The first 6 rows are patterns. Each new row is the sum of 2 different patterns, raised or lowered, with some noise. Before adding, each is slid sideways (what falls off one end comes back at the other) and multiplied by a number that may be negative. Names go in the order of the patterns.
Some rows, each with the names of its patterns after it:
[-18  10   2   1  -5  37 -19 -42  16 -13  36   0 -31  -1   0  10  27  13
  -7   1  -6  -6   5   6   1  -7  -1   9   3  -5] -> q_166
[ -4   1 -11  -4  36  11 -35 -19   5   1  19 -29   2 -23  -1  -8  -1  10
   0  47  26  -7  -1   0  16 -17  12 -16  37  10] -> q_207
[ 10   4  18  18   5   5  -3   9   4  -5   9 -24  -7 -20   8   4  28  18
 -19   4   0 -35   2   6  11  -9  22  10  13  12] -> q_477
[ -1  17  -4  14   2  26  -3  -6 -11   3 -12  -6  32 -47  16   1  15 -13
  -1   0   1 -47  28  -9  -4   3 -27 -18  -9 -15] -> q_731
[  8  24 -25   0   1   4   5 -47 -18  17  -7  -3   1   7   6  -4   7   1
  22 -47   3  -9  29  -1 -12 -36   4  -1   0  47] -> q_108
[  6 -36  -9  19  17  -4  -9   5  -1 -11 -23 -13  -2   7  -7 -18  14  -3
   9  11  -6  28 -21  -8 -13  10  -6   3   4 -11] -> q_506

New rows, each followed by the names of its patterns:
[-53 -23   7 -18 -21  -1  -6  -1  -7  -6   5  -4 -49 -14 -10   9  -9 -17
 -41  -3 -28 -14  36   5   7 -33  -6  -9 -12 -18] -> q_108 q_506
[ 27  21 -19   7   9  33  26  14 -15 -42   3 -12  37 -12   6 -11   3  37
  20  -1  13  40  21  -2   1   8  11  -6  -5  33] -> q_207 q_108
[ -3  -5  13 -38   5 -14 -11 -29 -31 -20  -8 -27   8  16  -2  15   1  19
   2   0 -14  -1 -21  -7  25 -53  13 -22   3 -33] -> q_477 q_731
[-33   0  -7   4 -15 -11 -17   0 -26  -4  12 -33  -1 -38 -24   9 -42 -26
 -46 -30 -25  12  -3 -32 -13 -23 -56 -19 -10 -10] -> q_166 q_477
[  8  22  -4  -7  19 -11  11   7  -1   4 -22  19   7  17  -4  10  -4  -3
  17  -1  33   2 -10 -12   7  10  16  -6  -7  32] -> q_166 q_506
[-30 -56 -11 -32 -46 -53 -34 -59 -24 -44 -47 -52 -57 -65  18 -41 -66 -83
 -42 -38  -5 -72 -45 -64 -83 -58 -68 -20 -47 -12] -> q_207 q_108
[ 20   5  27  33  11  21  -2   7  12  16   6 -23 -26  17  17  17   9  10
  18   6   8  -3  19 -26  17   0  20  18   1 -11] -> q_108 q_506
[-28   3   0 -14 -10 -23 -21  22 -15 -16  -8   0   2 -11 -50 -23  18  15
 -15 -22  -6  12   2  20  -9  25 -23 -19 -16 -27] -> q_207 q_506
[ 55  10 -23  28  -5  48  13 -20  16 -12  13  16  27   8  35  19 -12  18
  16 -18   5  14  26   5  24   2  29  22  19   8] -> q_166 q_477
[-13  33 -31   4 -22   1  39  -1   8 -12  -6  -5  -3 -19 -14 -44 -11   1
   2  -5   7  -5 -38  34 -17  -8 -24   3  -4   3] -> q_166 q_731
[ 25 -28  23  37  26   8  14   0   8  29  19  18  64 -23  14   1  47  -3
  -1 -24  10   8  14  41   9  32  -8  19  10  16] -> q_477 q_108
[ 68  43  -1  38  28  26  19  17  25  21  27   1  68  16  34  -6  18  36
  44  13  11  25 -24  26   5  35  22  19  -1  16] -> q_477 q_108
[ 17   8  10  37  -1 -27   4  -5 -28  28  11  33   2  56  17  17  10  22
   1  20  56 -32  29   8  34   0   4  18 -14 -43] -> q_477 q_731
[-10  -9 -11 -48 -16 -43 -23 -44 -20 -11 -12   2   2 -19 -44  13 -23 -31
 -25 -19  -1 -16 -23  15 -46 -17   1 -17 -21 -16] -> q_207 q_731
[ -2  25  25 -32  -7  -5  -6  -7 -44  11 -29  -4  14  -7   1 -10  48   7
 -17 -14 -13   4 -23  -5 -33  29   3  -6 -11 -18] -> q_207 q_477
[ -7 -11  20  17 -17   1  13  11  -6   3   3  12  16   8  -4  24  13  14
  16  -1  29  -5  -4   2  -1  -2  -3  13   1  25] -> q_477 q_506
[ 13  43 -26  49  16  22   1  10  -3  14  17  25  72  34  36  -9  22  33
   6  22 -29  -8  34 -14  32  23  33  13  18  19] -> q_108 q_506
[ 11   4   5  26  -1  17  18  60 -13  33  23  20  45  35  25  37  25   3
  20   2  17  -6  15  25  12   9  17  25  -9  70] -> q_477 q_731
[ 16  38  -7  30   1  22  28  26  16  18 -22  50  11  28  19   5   7   7
   9  -6  15  19  27  20  26  25   9  18   1   4] -> q_207 q_731
[ 50 -41   4  -9   3  28  35  21   0   3 -16 -20 -11   2 -16  -3  20  17
   6  19  13 -26  56  -3   3 -11   9   6   3  -4] -> q_477 q_731
[ 31  20   6   9   8  21 -50  58  13  21  12  -6  -3   4   9  11  59  18
  15   5  45  20   7   6  26  20  19  48 -35  37] -> q_731 q_506
[ 25  23  25  17 -14  14  52  29  11  21  13  36  15  39  23   0  32  39
   7 -16 -30  25  41  19   5  27 -11  23 -10   8] -> q_166 q_207
[-40 -20 -13   0 -20  -3 -25   3  -5  -8 -18  29 -19 -49   2 -29  23 -12
 -48 -10 -34 -11  -7   1 -19   7  -8 -36  -8 -10] -> q_166 q_477
[-10 -47  -2  21 -30  -4 -55  13   9  -9 -29 -21 -28  -4 -12 -13 -10 -34
 -22 -32  -1  -7 -14 -24 -18  17  12 -32 -11 -13] -> q_166 q_108
[ -9  59  -9 -64   0  -8  32  13 -50   1 -18   8  19  10   0   2  29  13
   0   6   0   5 -14  16 -10  23 -10   4   1  -8] -> q_166 q_207
[  7  -3  -5   6  -7 -20   5   2   6 -34  25  27  -3  -7 -30   5  25   9
   5 -24 -24   9  17  -1   6  -3  12  -4  13   8] -> q_166 q_207
[  5  22 -25   1 -19   4  -4  -1   1   7  45  26 -10  18  -7  -3  -6   6
   4  36  -4  -2   2  -3  12  42   8 -30 -17   3] -> q_166 q_207
[ -8 -18  34  -5 -21   2   2  -9  -6  -9 -18  12 -16 -26  28  -2   3 -31
  -6  28  11  -5  -3  -7 -34  -5 -24  25  -4 -17] -> q_731 q_108
[ 15   3 -13  -8 -25   0 -46 -10  14 -17  -2 -20 -10 -14  15 -32 -19  15
   3  15   8 -32 -10  40  24  -7   0 -24  31  -2] -> q_207 q_477
[ 29 -47  -2   1   8  22   0 -18  -1  10   4  45  22  22  13  13  -9  -6
  13 -31 -18  22   8  23  17  13   5   8  29  -6] -> q_108 q_506
[-15 -37 -14   4   2  12   9  29  -7  10 -26   9  -7   3   2  -5 -26 -34
  52  26   9  -9 -10  24  -5  32  -4  41  11 -25] -> q_207 q_506
[-26  -8  -7  -9   3 -17  56  13  -4 -21  -3  15   3   3 -15  23 -23 -13
 -16   2  -7  22   2 -34   7   8 -14  14 -25  -4] -> q_207 q_108
[  4  67  43   0  27  28  32  21  14  20  18  29 -11  67  12  22  -6   2
  43  59  24  14  23 -27   8   3  39  40  24   5] -> q_108 q_506
[ 11  10   8  33  21  -5   8  10  12  -8   2  -6  23   2   1 -18 -14 -16
  25   7  -5  -1 -12   0   8 -44   1 -13   5 -15] -> q_207 q_477
[ 23  34  28  34  30  25  17  -3   9  47  43  44  33  19  29  19 -12  21
  31  40  16  28  46  35  43  42  27  59  25  25] -> q_477 q_506
[-18   7 -15  -7 -16 -59  -9 -32  15  -4 -17   4 -28  18  -6 -17 -10  -6
  -9 -24 -12 -32 -22   1 -16  23 -19  -1 -34 -18] -> q_108 q_506
[ -8  -8  -8 -18 -16 -18   2  -9 -16  -2  10 -13 -23  -1   0   2 -11 -30
  -2 -10  -2   7  -5  -7 -24 -14  -1   4  -7 -11] -> q_166 q_506
[  2  -4  -9   5   9   7 -39  -2  -6  -6   7  15 -39   8 -27  -4  51   4
  14 -28 -20 -12   3  -1 -33 -13   7 -12  -8   1] -> q_166 q_108
[ 17   9 -25  -2  35 -33  36  14  15  -5   1   3   9 -35  31  -6   1  12
 -18 -14 -14  -3   7  22  -2  39  -4   5  12  -7] -> q_166 q_731
[ 29 -27  -7  18 -19  -9  -1  -2   9  17   6  18  20  -1   5  -3  15   9
 -11 -19  33 -30  18  34  23  10  -8   7   7 -28] -> q_731 q_108
[ -1   0 -19  -7  23 -16   9  -8  26  -4  13  15   2   0   6  -4  -7  16
 -15  -2   5 -12  11 -12  -1  30  19  20  -2   6] -> q_731 q_506
[ 21  57  22 -13   5  56  20   9  11  -4  37  16  26   9  23  18  16  12
 -20   3  20  39  28  22  30   9  14 -22  27  21] -> q_207 q_477
[-18 -16  10  -2   1  -9  29  25   8   0 -13   4  34  -8 -17 -20  -9   5
 -17   2   6  -1 -10   0  -4   0   9  17  44   1] -> q_207 q_506
[ 10  11  21   8   6  10   1  18  25  47 -16  21  -5  35  31  13  13 -25
 -11 -12  31  11  15  15   5  36  23   6  16   8] -> q_166 q_108
[ 15  27 -50  -3  12   5   5  12  23  18  38  35   7  32 -33  25  -8  47
   0  24 -17  12  11   6  55  43  42 -34   0  15] -> q_207 q_108
[ -2  36 -13  15  -4  14  11  39  12  16  15 -13   6   4  33  11  11   4
  11  39  16   2   0   6  -1   8   8  25  15  -3] -> q_477 q_108
[-24   8   2  -2  41  13  24 -20  -8  10   6   8 -40   8   6 -25   9  -4
  28   8 -18   8   4  27 -21  13 -10  27  -1 -11] -> q_166 q_108
[ -5   3  -7 -17   2  -3   6   1  -9   8 -18 -13 -21   2 -27 -11 -17 -12
  -3 -17  -5  -8   4 -11 -34  -5  -7 -11 -29  -5] -> q_477 q_506
[12  1 25 19  2 25  2 21 35 47 26 30 18 45 22 48 33 29 25 12 27 -3  0 31
  5 16 -2 36 15 50] -> q_207 q_477
[ -4 -16  19 -45  14  -3   8  -3 -15 -58   0  -3   1  30  16  22 -19   2
   2  -1  10 -37 -18  14 -14  -3  -3  -3   5 -24] -> q_477 q_108
[  3  41   7   1  10   0  34  -2  -2  16  10  -7   8 -39  15  44  28   3
   6  21  50   0  38  14  18   8  -2  13 -38 -17] -> q_207 q_108
[ 23 -21   2  31  18   9  13  28  28  27  24  24  47 -19  49  24  66  20
  15 -25  16  41  25  65  62  45   2  18  34  12] -> q_477 q_108
[ 32 -14   1   8  26  10   6  40  15  17 -17   4  11  19  10 -24  12  18
  15  18   9  36   0   6   7  20  20 -10  17   0] -> q_108 q_506
[-67 -25   2  -5 -11   5  -5 -49  21 -54  10  -3 -30   3  -4 -35   3  38
   5 -11 -12 -30  25  -4  17 -12   1   0 -13 -11] -> q_166 q_207
[ 1 18 11 40  4 25 22 13 64 18 36 29 35 25 15 28  5 62 25 53 32 -3  5 54
 40 -8  9 37 44 49] -> q_207 q_506
[ 10  -8 -29   5  14  -1 -16  -2 -32   5 -17   0 -12  -4 -17 -23 -11 -40
 -21  -8  -9  -5 -23  16 -11  15 -35 -17 -19 -18] -> q_207 q_477
[-24  -4   3 -20  25  12  10   0   2 -14  -3  -3  -7   2   4 -11  -6  -1
  11  -1 -20  30   1   4 -10   1   1   8 -12  25] -> q_731 q_506
[ 32  25  21   4  39  15  33  -2  35  17   2  38  19  18  15  30  34  18
  28  25  47  19  38  21  24  27  19  24 -10   6] -> q_166 q_207
[-29  37   0  14  20 -16  -6  -6  -3   9  17   8   1   1  16   8   4  15
  22 -20   3  34 -64  21   9  27 -13  20  12  16] -> q_477 q_731
[ 29 -20 -15  -9  18  -1   2  32  27  22  -6   3   9   7   1 -39 -41   2
   1   1   3  -1  19  -8  18 -20  15 -36   5   1] -> q_207 q_108
[ 22 -53   7 -22 -49  -5 -11 -10   6 -16 -43 -20 -40 -30 -40 -18 -20 -21
 -28 -10 -19 -53  -2 -31 -25 -36 -18   2 -37 -55] -> q_166 q_731
[ 35  -8  -7   4  17   2  18 -15 -23  16  -8  -5  35   2  -4 -16   6 -13
  -7 -18 -27  -1  -3 -15 -21  26 -21 -33   5 -15] -> q_166 q_477
[ 32  29  -1  15  12  31  -8  12  14   5  23   3  44  15  16 -16  11  11
  31  -6  11  12 -15   3  -1  29  -6  31   0   5] -> q_731 q_108
[  5  -1  23  19  59  -1   6   8 -37   5  48  29 -35  11  21  21  36  -9
  14   3  23   5  12  13  16  55  28   9 -16   1] -> q_207 q_477
[-29  11  17   3 -16  -5  -3 -19  -2 -18  14  -4 -22 -27 -11  -1 -13  -3
  -2  10   5  -7   2   2  17 -21  -5 -26 -21   7] -> q_477 q_506
[ 17  11  13  21  16 -13   9  36  23  13  16   7  35  15  39  15  39  25
  23  14 -16 -15  14  32  17   8  51  10  27 -14] -> q_207 q_477
[  6  -6  -5   6  -9  -8 -22   6 -46   1 -19   7   4 -18 -30   6 -10  16
  22  -3   7 -18  -8  -1   4 -10 -40 -47   4   3] -> q_108 q_506
[ 12  20   4  -2 -14  24  12   9   2  -6  29  -2  27 -15   7  19  10   4
 -32  -9   9   0  -7 -13  17   2  14 -30   7   7] -> q_207 q_506
[ -9  18  14  10 -46 -25 -12  -8 -15 -51 -24  12 -13 -16 -18  -7   0 -27
  -8 -21  -3 -48 -30 -11  13  -8 -30 -39 -14 -19] -> q_108 q_506
[ 18   4  59  -4  25 -10   9  17  15  -7 -37  13  33  -1   7   0  30  14
  19  17  15  30 -37  12 -24  20  14   0 -21   4] -> q_207 q_108
[ -2 -15  18   1  13   0  -6  -1 -19   5 -10   4  14   0  -3 -12   8 -30
 -10   2   1  -9  -6  -6 -10 -10 -16  -5  -7   0] -> q_477 q_506
[-16 -19 -49 -42   9  -8 -26 -47 -33  26 -35   5 -45 -18  -5 -33 -26 -76
 -65 -26 -21 -25 -38  -4 -39 -13 -62 -31 -20 -31] -> q_166 q_207
[ 21  54  32   7   6  25   4  26  51  34  30  23  29  32  34  32   1  25
  42  23  25  23  33  30  18  32  10  30 -12  30] -> q_477 q_108
[-32   1 -10   0   6   8   5 -13  45 -19  -6 -10   0  -6  -8  -7  39 -29
  -1  -8  -7  22  18   3  12   3 -22  16 -11   9] -> q_477 q_731
[ 8 50  3 31 -6 12 22 25 19 15  3 17 55 33 22 35 10 70 36 64 23 31  3  7
 48 -2 15 69 28 26] -> q_207 q_477
[ 31   4 -12 -17   1  25   3 -18  -3  19   9  12 -19   5  -1 -10  -3  -8
  -3   4   6  28   1  10  -7  13 -11   4  -2  15] -> q_207 q_506
[-24 -12  27  22 -18  16  -7  35  -4  28   3   8  11  -9  25 -30 -31   0
   7  10 -13  19   0  32 -21  -4   4   7  25  -2] -> q_207 q_506
[-15 -11 -18   9  -5   2  25  -6  -1  -9  15 -44  -8 -17   6  -9 -13 -34
 -13  -5  -5  27  -3   9 -13  -8  15   4  13 -34] -> q_477 q_108
[  2  -5 -15  -1  -3   6  17 -28  22   3  17   4   2  20  -6 -23  11   6
  -1   9  -6 -12   4 -22   0  24  13  10   1  21] -> q_731 q_506
[-34   5 -21 -19 -14 -19  21 -12 -25  -8 -13 -21   0 -33 -38 -12 -26 -13
  25 -37  -8 -40 -10   9  22 -24 -15 -20 -61 -21] -> q_166 q_108
[-14  15 -12  -1  13  42  20  15   3 -41   1   1   9   7  -7 -11   2  15
  37  -4  21  -4   7  -5  -6  17  -9  34  -8  23] -> q_108 q_506
[  0   3   3   2  23 -19  20 -24  -1  -7   3   0   6  11  38 -21   0   5
   7   7  12  -1   2   1 -32  13  -7   5 -27   4] -> q_731 q_506
[-12   3 -29  19 -13 -17 -11 -29 -14   7   6  14 -31   0  -7 -18 -11  -9
  -5   6 -14 -31   5 -18  -1 -13 -11  17 -18 -16] -> q_731 q_506
[-15 -13  -4  -5 -16 -31  35  -3  13 -28   0  18  23  23  11  22 -41  -8
 -42   7  22  -2   0  33  38  12 -20  17 -15  -5] -> q_477 q_108
